The rows are grouped in 4 different ways at once. Each group adds its own fixed numbers to the row, and there is some noise. The rows also spread widely along 14 directions, which tell nothing about the answers.
In the rows, zero is written as 128.
Known rows, each followed by its group in each grouping:
[113 162 131  80 161 139 149 103 155 161 126  77  90 202 132 110 154 137
 141 157  95 130 147  97 104 150  95 126 176 147 112 103 134 164 107  96
 137 101  69 138 148 100  93 121 118 163]
Q_116 L Q_877 Q_586
[123 102 119 159  95 112 102 165 164  78 140 144 160  75 127 179 120 118
 147 117 170 108 140 152 124 137 143 136 140 130  94 147 152 137 153 165
 122 138 169 153 139 159 110 118 123  83]
Q_116 P Q_717 Q_599
[132 125 117 151  84 148  57 102 185 114 128 180 111 126 125 161 127 155
 103 102 173 152 148 109  87 122 162 136 114 107 164 118 126 133 102 124
  82 103 145 145 173 140 112 127 110 126]
Q_722 Q Q_782 Q_586
[143 141 144 158 123 175  73 138 137 166 157 180 146 159 153 200 140 133
 149  74 152 185 116  68  82 105 144 136 167 134 171  79 129 146 128 163
 105 120 135 104 129  81 116 144 125 134]
Q_243 B Q_218 Q_543
[ 75 116  96 117 115 105 131  96 126  64  72 123 148 110 112 126  65 132
 128  98 115 119 134 129 146 121 132 126  52  99 127 166  82 161 115 112
 130 176 134 186  90 176 121 114 132 102]
Q_722 W Q_717 Q_883
[129 114  83 108 102 112 127 114  35 124 134 161 174 117 143 115 145  94
  85 116 140 134  81 175  85  88 124 104 122 103 141 158  90 107 166 172
 105 175 137 149 123 119 165 138 174 107]
Q_243 L Q_782 Q_31
[123 143 125 104 142 148 171 160 177 123 142 109 143 168 142 167 210  86
 135 133 144  92 113  94 106 176 103 114 191 150  85 111 129 124 164 133
 166 133 138 109 143  76  91 113 113 179]
Q_722 P Q_218 Q_3
[101 172 102  87  89  86 100 101 122  58  93 123 130 153 130 109 134 139
 123 139 108 126 133 144  93 151 110 120 121 148 124 179 140 168 142  96
 113 135 143 156 142 181  87  94 159 112]
Q_116 B Q_928 Q_31
[143 130  31 108 172 137 171 119  97 170 158  83 145 122 193 145 145  71
 147 147 123 107 134 150  94 110  78 147 191 134 174 149 140 134 109 200
  87  87  80 165 111  57 157 120 144 112]
Q_116 W Q_877 Q_599
[142  77 173 127  86 106 119 149 174  92 139 132 107 140 157  47 124 147
 126 144 175  88 129 145 143 119 173  87 122 137  78 163 119 156 125 141
 108 117 161 169 166 158 107 112 146  58]
Q_116 X Q_928 Q_883
[ 85 127 152  96  60  89  85 135 129 103 167 121 170  85  97 152 147  95
 146 149 131 167 126 138 148 157 122  74 175 173 100 130 176 115 140  98
 119 120 136 147 157 173 125 190 132 141]
Q_722 Q Q_928 Q_3
[115  88 135 184 175 144 159 109  87 188 121 145 146  94 103 141 103 150
 107 111 101 143 116 146 118  84 150 149  83  55 142  92  80  77 127 131
 115 148  98 132 112 132 167 147 105 149]
Q_722 X Q_782 Q_543
[144  66  98 142 202 118 184 106 101 174 155  86 130 109 171 106 106 150
 162 173 105 110 128 158 131 123 133 160 119 104 100 147 107 120 114 143
  92 113  98 177 127 119 133 103 121  88]
Q_116 B Q_717 Q_586
[ 83  95 110 137 138 126 146 129 121 118 126 141 168 116 143 173 157 120
 135 129 138 101 109 166  57 128 135 123 149  83  91 147 105 143 156 159
 129 191 118 201 138 133 114 135 134  98]
Q_722 B Q_782 Q_3
[170 104 181 110 148 113 159 137  54 186 168 111 146 176 133  66 196 139
 109 184 111 146  85 148 110 107 129  93 158 142  70 116 117  88 165 120
 130 158 106 108 150 106 124 150 153 131]
Q_243 Q Q_928 Q_31
[108 149 109  64 122 112 142 103 110 107 187 116 126 166 222  51 103  97
 163 128 113 166  84  91 130 149 117  56 159 177 139 170 110 183 124 129
  87  80 153 162 152 133 110 110 159  98]
Q_116 L Q_928 Q_599
[128 109 103  88 205 132 185  92  60 174 153  80 174 152 154 120 133 130
 166 188  78 150 108 132 131 161 108 140 141 151  78 148  93 146 145 122
 105 163  94 188 111 104 109 101 128 107]
Q_116 Q Q_928 Q_31
[135 135 132 116 144 117 160 135 148  98 172 123 113 134 152  90 127 120
 146 131 124 123  97  95 180 190 134 108 134 163  94 135 122 112 148  99
 124  69 190  78 148 151 105  90 114 155]
Q_116 W Q_717 Q_3
[147 168 110 117 113 133 146 121 114 121 118 136 123 136 106 109 130  90
  88 101 126 122 117 106 166 126 118 114 106 142 168 113 104  95 141 121
 142 116 148  59 109 108 161 113 146 188]
Q_722 L Q_218 Q_31
[144 135  84 159 144  65 156 165  59  99 160 103 147  75 145 147 197  99
 142 166 112 112 101 198  88 155  79 150 187 133 120 153 199  61 177 154
 113  82 159  62 142 161 133 117 138 141]
Q_243 W Q_717 Q_3
[ 80 154  45 116 102  92 150 155  96  74 122 111 177  84 131 201 176  60
 134 122 114 125 102 149  76 149  64 111 168 114 133 160 162 101 183 145
 141 120 166 117 135 160 124 138 132 159]
Q_116 L Q_717 Q_586
[ 80 123 151 105 139 135 141 114 102 138 200 159 138 141 188  96 104 101
 159 104 124 174  66  90 108 149 151  76 160 136 104 131  74 168 158 146
 102 127 159 164 146 135 127 135 136 109]
Q_722 L Q_782 Q_586
[ 75 138 174 165 121 133 111 118 183 106 150 164 120 144 119 188 120 160
 156  96 112 188  99  59 113 168 142 103 109 108 106  96 135 132 143  60
 135 110 186 103 155 188  63 143  77 171]
Q_722 P Q_877 Q_31
[100 139  68 126 138 138 126 107 108 142 176 167 139  58 130 180 139  79
 109 119 141 111 117 166  98 159 132 171 208 109 129 125 137  98 170 169
 101  82 141 121 147 125 170 119 106 158]
Q_116 P Q_717 Q_3
[167  95  49  49 168 156 171  81 117 182 106  80 149 177 124 109 140 117
  94 181 133  77 157 139 134 135 113 156 126 140 106 155  79 153 104 130
 119 172  47 208 113  29 134  94 145 123]
Q_243 Q Q_717 Q_31
[162 168 138 102 139 121 115 109 133 148 104 107 105 180  97 104 151 160
 108 158  98 139 158 110 129 147 110 152 136 169 135  91 141 119 112  84
 120 110  81  86 145 105 114  99 133 173]
Q_722 W Q_717 Q_543
[131 118 116 117 172 112 164 145 153  97 167  75 139 143 188 116 110 124
 218 158 117 145 126  81 157 199 101 114 145 193  91 164 137 176 126 127
 108 102 163 147 128 134  72  82 130  90]
Q_722 Q Q_717 Q_586
[160 137 186 149 151 148 119 142 125 144 118 131  92 189 166  74  90 166
 148  96 129 146 134  89 127  68 146 120 110 138 143 104 103 184 101 167
 120 138 113 123 108 115 117 105 158  80]
Q_116 L Q_877 Q_543
[161 109  98 131 153 128 191 190 154 115 123  81 140 147 118 135 182  92
 132 157 143  59 132 132 147 163  94 134 161 152  84 139 137 103 161 140
 172 127 149  90 122  89 103  97 123 151]
Q_243 X Q_717 Q_883
[167 105 139 150 145 129 141 153 114 120  67  89 165 151  80 166 158 152
 124 146 121 128 150 127 147 107 108 145  68 126 101 104 117  98 127 108
 165 207 111 115  91 120 100 123 123 137]
Q_722 P Q_877 Q_883
[116 124 104 118 145 117 159 105  78 163 174 145  98  71 112  78 116  86
  78 136 138  78 115 201 144 131 149 152 176 106 124 128 114  80 152 162
 113  77 117  99 133 132 215 135 132 157]
Q_243 W Q_877 Q_3
[113 166 133 147 117 132 101 141 130 159 149 134  84 115 113 127 154  99
 107 106 127 128 147 131 103  95 105 125 206 121 186  90 197 106 112 156
 129  45 101  69 144 122 159 173 134 170]
Q_243 Q Q_928 Q_883
[130 123 134  74 101 126 145 102 169 121  85 102 101 199 119  43 131 135
  85 137 129 107 137  92 160 115 128  73  78 134 125 137  83 141  90  72
 143 133 110 151 140 106 108 123 138 151]
Q_722 X Q_928 Q_883
[165 142 182 150 182 113 167 149  90 115  89 100 110 156  86  71 148 169
 108 150  98  86 126 152 161 131 129 162  84 130  79 107 100  94 162 109
 165 162 136  64 104 157 110  71 136 145]
Q_116 L Q_928 Q_3
[114  96  81  72 112 109 159  85  79 110 137 139 154  97 135  74 102  97
  91 140 131 111  93 168 154 138 146 107 109 113  88 173  66 119 157 125
 107 149 147 176 134 141 169 115 139 113]
Q_116 P Q_717 Q_883
[136 102  98 119 139  94 194 130  67 131 162 117 135  71 146  52 120  69
 107 142 129  77 102 189 164 121 135 109 140 120 121 158 105  86 157 172
 120 110 142 112 121 126 207 119 162 119]
Q_722 B Q_218 Q_883
[130 128 204 157 132 124 113 119 124 171 159 154 104 163 136  86 132 169
 118 122 109 162 107 113 103  89 164 102 127 104 127  86 118 113 122 110
 121 111 112 109 159 142 119 158 126 135]
Q_722 B Q_928 Q_599
[ 60 152 146 183 141 105 142 164 111  81 143 142 120  68 124 151  93 104
 160  79 112 127 104 126 125 132 122 138 137 105 131 134 147 127 176 165
 146 100 184  85  98 207 130 136 126 129]
Q_243 W Q_928 Q_586

New rows, each followed by its group in each grouping:
[ 99 139 115 136 159 145 166 146 200  74 109 115 103 142 136 136  93 121
 156 109 149  74 150  90 136 185 133 150 118 138  95 151 101 190 147 146
 154 141 167 146 112 150  81  67 113 107]
Q_722 Q Q_877 Q_586
[104 148 144  95  96  96 111 144 116 120 116  81 149 108  72 134 134 109
 139 145 108 138 160 145 157 132  94 103 161 177 119 125 182 130 121 105
 144 130  93 128 118 149 130 170 152 149]
Q_243 Q Q_928 Q_543
[112 142 127 152 104  95  92 141 114 123 115 111 131  68  76 168 167 131
 113 151 126 115 164 197 101 107 107 155 172 119 135 115 203  89 124 137
 122 104  92 115 142 167 143 164 130 142]
Q_116 Q Q_928 Q_3
[131  81 106 152 166 153 152 126 112 176 149 115 159 132 160 165  96 121
 158  97 119 164 107  79 153  73 115 108  94 100 163 113 109 117  85 147
 118 121 111 145  83  82 139 166 127 133]
Q_243 W Q_717 Q_31
[133 138 129 137  78 120  79 132 163  93 123 163 126 132 113 145 168 142
  99 139 165 104 149 155  68 146 143 135 153 133 116 139 149 136 146 143
 107 137 143 138 171 146 100 112 135 109]
Q_722 Q Q_782 Q_31
[127 144  80  79 133 111 158 141  83 115 130  75 187 144 146 147 168  77
 155 152 102 163 113 107 119 149  65  83 151 179 128 150 131 128 137 130
 131 156 121 137 112 100 110 140 158 144]
Q_722 Q Q_782 Q_586
[122 126  92 187 145 131 119 169 132 110  90 127 152 103  98 230 167 128
 133 104 134 102 151 148  72 108  94 182 146  85 138 117 171 108 146 169
 151 148 127 105 106 131 108 124 114 138]
Q_243 P Q_717 Q_883
[ 69  85 128 124 165 120 163  74 138 140 165 124 124 112 152  98  85 151
 153 154 107 129 115 135 128 168 157 126 113 102  80 158 102 154 131 103
  91 110 132 208 154 171 109 117 105  99]
Q_722 Q Q_928 Q_31
[130 145 106 153 127 140 112 141 169  96 113 126  99 121 162 109  71 118
 151  82 153  89 156 107 149  99 135 137 113 138 180 149 139 185  92 180
 112  89 142 144  95 127 128  94 162  80]
Q_116 B Q_928 Q_31
[ 91  95  95 125 135 138 116  42 144 171 168 173  93  67 135  99  73 124
  84 113 144 117 136 165 123 120 179 145 129  67 162 122  94 111  86 129
  61  64  98 185 163 133 191 140 105 142]
Q_722 P Q_782 Q_3
[ 88 189 164  97  88 159 110 145 188 118 145 150 138 166  89 186 166  99
 125  93 133 147 126  66 109 161 125  99 192 157 110  80 138 145 157 106
 172 133 138  91 148 125  86 150 107 193]
Q_116 Q Q_218 Q_599
[115 137  83  98 158 178 129 108 160 163 169 141 143 148 158 183 112  95
 150 107 138 151 119  58 127 167 127 148 170 150 137 111  95 164 135 147
 105  95 130 154 126  75 115 113 100 148]
Q_116 W Q_717 Q_586
[125 118  87 118  69 128  86 121 136 113 126 162 145 119 160 137 115 110
 101  98 166 134 133 133  80  67 145  92 128 104 166 153 123 148 104 171
  93 134 119 185 142 120 141 151 153  85]
Q_116 Q Q_717 Q_599
[165 132 103 146 103  94 108 167 128  99  70  80 137 129 108 119 157 136
 115 146 139  83 182 186  94  69  88 140 127 131 158 149 175 134  86 164
 135 150  76 138 111 118 122 126 173 100]
Q_243 X Q_782 Q_599
[162 113 132 125 106 144 124 139 160  96 110 140 127 163 142 101  96 129
 127 113 168  98 133  98 163 124 158 111  81 155 118 148  80 169 127 148
 131 163 157 144 107 105 110  90 159  87]
Q_722 B Q_877 Q_31
[ 98  95 106 115 145  94 182 119 118  97 103  97 141 130 137 101 118 132
 131 149 106  86 120 156 119 139 113 116  95 104  81 172 101 145 146 120
 141 170 125 182 123 152 109 100 141 103]
Q_722 L Q_717 Q_31
[162 113 147 105 132 147 129 128 101 190 166 114 154 160 124 138 161 114
 125 138 122 196 105  76 159 112 118  93 132 147 134  86 115  77 124  95
 127 116 117  93 132  77 128 173 124 184]
Q_243 P Q_928 Q_586
[132 135 123 127 145 163 116 130 127 138 147 149 160 105 105 150  86 106
 139 107 142 123 137 128 161 151 156 164 144 163 114 116  86 157 149 168
 120 152 136 140 100 115 140  97 123 115]
Q_116 X Q_782 Q_599
[121  49 122 126 126 145 144  84 169 135 126 150 137 156 143 109 104 167
 111 132 144 132 111 102 136 127 175 103  57  76  89 137  52 126 111  78
 103 148 146 197 159 130 100 117  87 114]
Q_722 X Q_717 Q_883
[124 108 146 116 120 122 122 111 182 151 119 106  64 140 104  78 124 149
  98 142 152  72 180 159 130  98 141 123 144 104 123 119 155 135  67 122
 127  92  68 151 154 123 140 152 133 130]
Q_243 Q Q_877 Q_3
[179 154 141 115 152 143 120 104 105 176 117 125 103 203 136  91 176 175
  92 155 108 153 131 107  84 109 124 142 136 135 142  99 122 112 122 104
 103 110  90  96 158  99 110 105 128 150]
Q_116 Q Q_928 Q_543
[173  97  88 162 187 134 156 103  98 164 114  97 112 144 175 101 123 160
 131 127 116 124 132 132 119  66 115 157  84  85 184 127 115 107  70 154
  89 101  94 129 104  89 144 110 134 113]
Q_243 W Q_218 Q_883
[137 139 106 138 133 127 142 142  66 135 195 172 136 120 217 107 146  79
 133 104 139 147  60 125  82 113 132 105 181 124 147 149 116 124 183 203
  88  88 179 111 142 120 151 118 161 101]
Q_116 P Q_928 Q_31
[119 139  70 178 169 124 170 167 126  57  70 103 134 111 150 156 133 117
 139 103 133  68 137 129 105 118  92 160  92  97 155 166 128 127 137 177
 146 143 161 116  83 146 100  75 141 112]
Q_722 Q Q_928 Q_3
[151 119 131 119 160 111 153 110  78 120 121 126 126 177 183  68 127 165
 133 142 100 137  91 133  94 108 132 123  93 114  92 157  83 152 138 130
 107 165 130 153 128 137 100  84 153  80]
Q_116 P Q_717 Q_31
[ 70 122 181 134  97  74 125 142 149  96 142  91 121 136 147 103 134 148
 169 129  94 164 117 127 106 102 107  52 134 111 114 135 177 141 103  89
 130 100 127 156 163 205  83 179 137 111]
Q_116 L Q_928 Q_599
[ 95 150 154 105 145 118 119  88 104 136 166 130 126 135 144  92  78 132
 162 125  89 177 110  97 161 152 137 115 128 163 127 126 106 167 127 111
  99 113 123 149 116 150 125 128 138 123]
Q_722 W Q_928 Q_31
[ 70 108 127 168 125  79 144 133 117  90 127 114 147  89 150 131 115 142
 158 118  93 143 107 169  81 104 115  99 107  73 124 158 148 122 121 119
 111 127 144 159 141 218 103 153 121 102]
Q_116 X Q_782 Q_599
[ 60 140 171 171 110  68  90 123 104  74  85 119 119  88 119 112  69 172
 160  94  85 160 148 163 103  77 117 106  84 100 158 135 161 163  93 123
 112 145 114 157 111 235 121 153 157  86]
Q_722 L Q_782 Q_543
[133 150 183 100 160 130 162 132  93 162 152  95 142 153 108 103 124 109
 154 136  91 163 113  88 192 149 122 117 137 183  96  80  94 126 145 116
 152 154 109  89  96 105 140 136 139 168]
Q_722 W Q_218 Q_586
[139 127 128  79 156 165 162 129 104 192 188 130 168 155 127 130 157  78
 130 150 128 143  91  99 156 179 135 123 196 176  82 102  83 115 188 131
 127 121 132 117 135  70 139 120 115 168]
Q_116 X Q_928 Q_543
[134  98 113 155 144 127  95  97 111 171 195 153 157  74 132 175 113 134
 146 151 131 172 132 151 117 151 149 166 161 130 119 109 138 103 138 135
  72  99 124 148 155 134 145 129  98 118]
Q_722 P Q_717 Q_599
[144 146 120 102 154 107 103  68  70 165 167 110 148 121 112 132 126 149
 150 175  88 180 135 155 145 168 117 180 157 175 124 114 146 125 127 102
  74 113  95 123 130 129 142 119 125 142]
Q_243 W Q_218 Q_31
[ 81 131 126 127 166 158 131 108 122 116 171 151 162 111 145 154  66 102
 180  83 120 166 101  79 164 181 145 125 132 152 119 123  77 178 152 142
 115 141 176 152 101 141 117  95 117 113]
Q_722 L Q_782 Q_883
[124 131  86 124  70  92 106 148 115 100  68 114 157  42  28 171 135  87
  69 143 154  61 186 218 145 109 114 175 127 125 127 133 151  87 149 167
 146 170  87 135 103 134 191 147 158 138]
Q_722 W Q_717 Q_586
[ 97  76 136 110 115 130 138 114 135 105  97 135 185 150  94 164 127 145
 120 132 130 125 119 121 124 138 154 110  77 101  52 140  67 140 157  90
 156 236 136 200 126 140  84 128 116 109]
Q_722 B Q_717 Q_883
[ 55 170 124 150 137 114 126 181 131  79 129 117 137  81 127 174 107  87
 183  92 118 103 146 138 100 150  96 142 196 146 127 148 181 182 165 191
 151 122 148 127  95 178 116 127 146 105]
Q_243 Q Q_928 Q_543
[186 144  86 125 152 165 105 120 113 173 127  95 166 154 136 188 154 118
 154 133 124 184 156  79 143 113  91 146 145 175 189  89 149 121  80 141
 103 116  87 105 102  45 126 133 128 150]
Q_722 Q Q_218 Q_883
[150 169 129 128  96 125  63 124  95  98 160 191 126 104 120 128 122 110
 110 112 171 130 125 152 115 157 163 176 171 174 129 128 118 146 186 188
  98 131 175  85 140 138 157  82 153 104]
Q_243 L Q_218 Q_586
[116 137  88 118 129 106 144 157 110 141 128  72 137 102 149 133 152  79
 148 145 118 110 145 155 110  98  75 121 191 145 157 144 172 134 117 179
 120  95  83 148 116 110 152 154 159 123]
Q_116 X Q_928 Q_586
[ 79 109 113 193 148 132 189 146 172 111  98 142  90 110 125 127 100 128
  95  62 133  57 118 126 106  72 135 123  81  19 152 131 110  97 120 147
 170 112 142 108 114 156 131 138 108 155]
Q_243 W Q_717 Q_599
[114 116  49  69 131 104 175  75  58 136 118  95 163  90 121  92 107  80
  94 146 101 140 112 154 163 124 103 103  83 119 152 159  77  85 117 104
 106 144 102 158 108 120 184 137 146 165]
Q_722 P Q_782 Q_586
[163  95 111  96 103 143 110 102 100 176 152 133 192 105  88 170 152  93
 101 155 151 157 133 139 171 138 144 136 140 159 120  97 100  81 138 128
 102 154 106 137 128  72 167 154 122 154]
Q_722 W Q_218 Q_883
[154 142 157 105 124 119 147 132 110 125 139 110 115 138  99  78 109 118
 114 133 123 140 116 113 195 138 134 106 104 163 109 113 100 106 139 100
 142 117 150  70 121 143 147 122 138 159]
Q_116 L Q_877 Q_586
[125 156 118  94 119 151  76 100  95 112  94 158 166 165 108 168 118 149
 118 112 126 170 131 100  93 128 144 153 110 148 114 127  77 177 148 131
 119 212 114 161 109 126 102 103 135 106]
Q_116 Q Q_717 Q_586
[ 97 138  83 121 116 121 154 137 174 128 140 104 134  68  86 153 139  65
 109 132 142  63 161 168 138 161 104 127 183 128 135 125 159 102 134 143
 146  84 112 127 140 122 160 136 124 179]
Q_722 L Q_782 Q_599
[175 130 123 137 110  92 104 121  69 151 108 125 115 130 135  80 152 142
  87 153 119 123 145 188  90  56 113 129 130 117 164 128 150 110 108 162
  94 129  72 124 138 109 170 137 186 103]
Q_722 L Q_717 Q_31
[ 75 196 133 100  81 103  58 131 134  63 124 164 123 119 102 139  92 112
 141  95 130 139 144 130 106 171 122 139 189 185 126 146 154 203 166 141
 120 130 152 118 128 178 114 109 148 117]
Q_243 X Q_717 Q_543
[131 145 147 133 147 124 140 154  96 130 164 133 123 147 168 103 113 108
 157  98 117 154  93  88 132 113 119 107 151 153 139 122 119 148 141 166
 130 113 144  91 107 117 133 131 156 121]
Q_243 W Q_717 Q_586
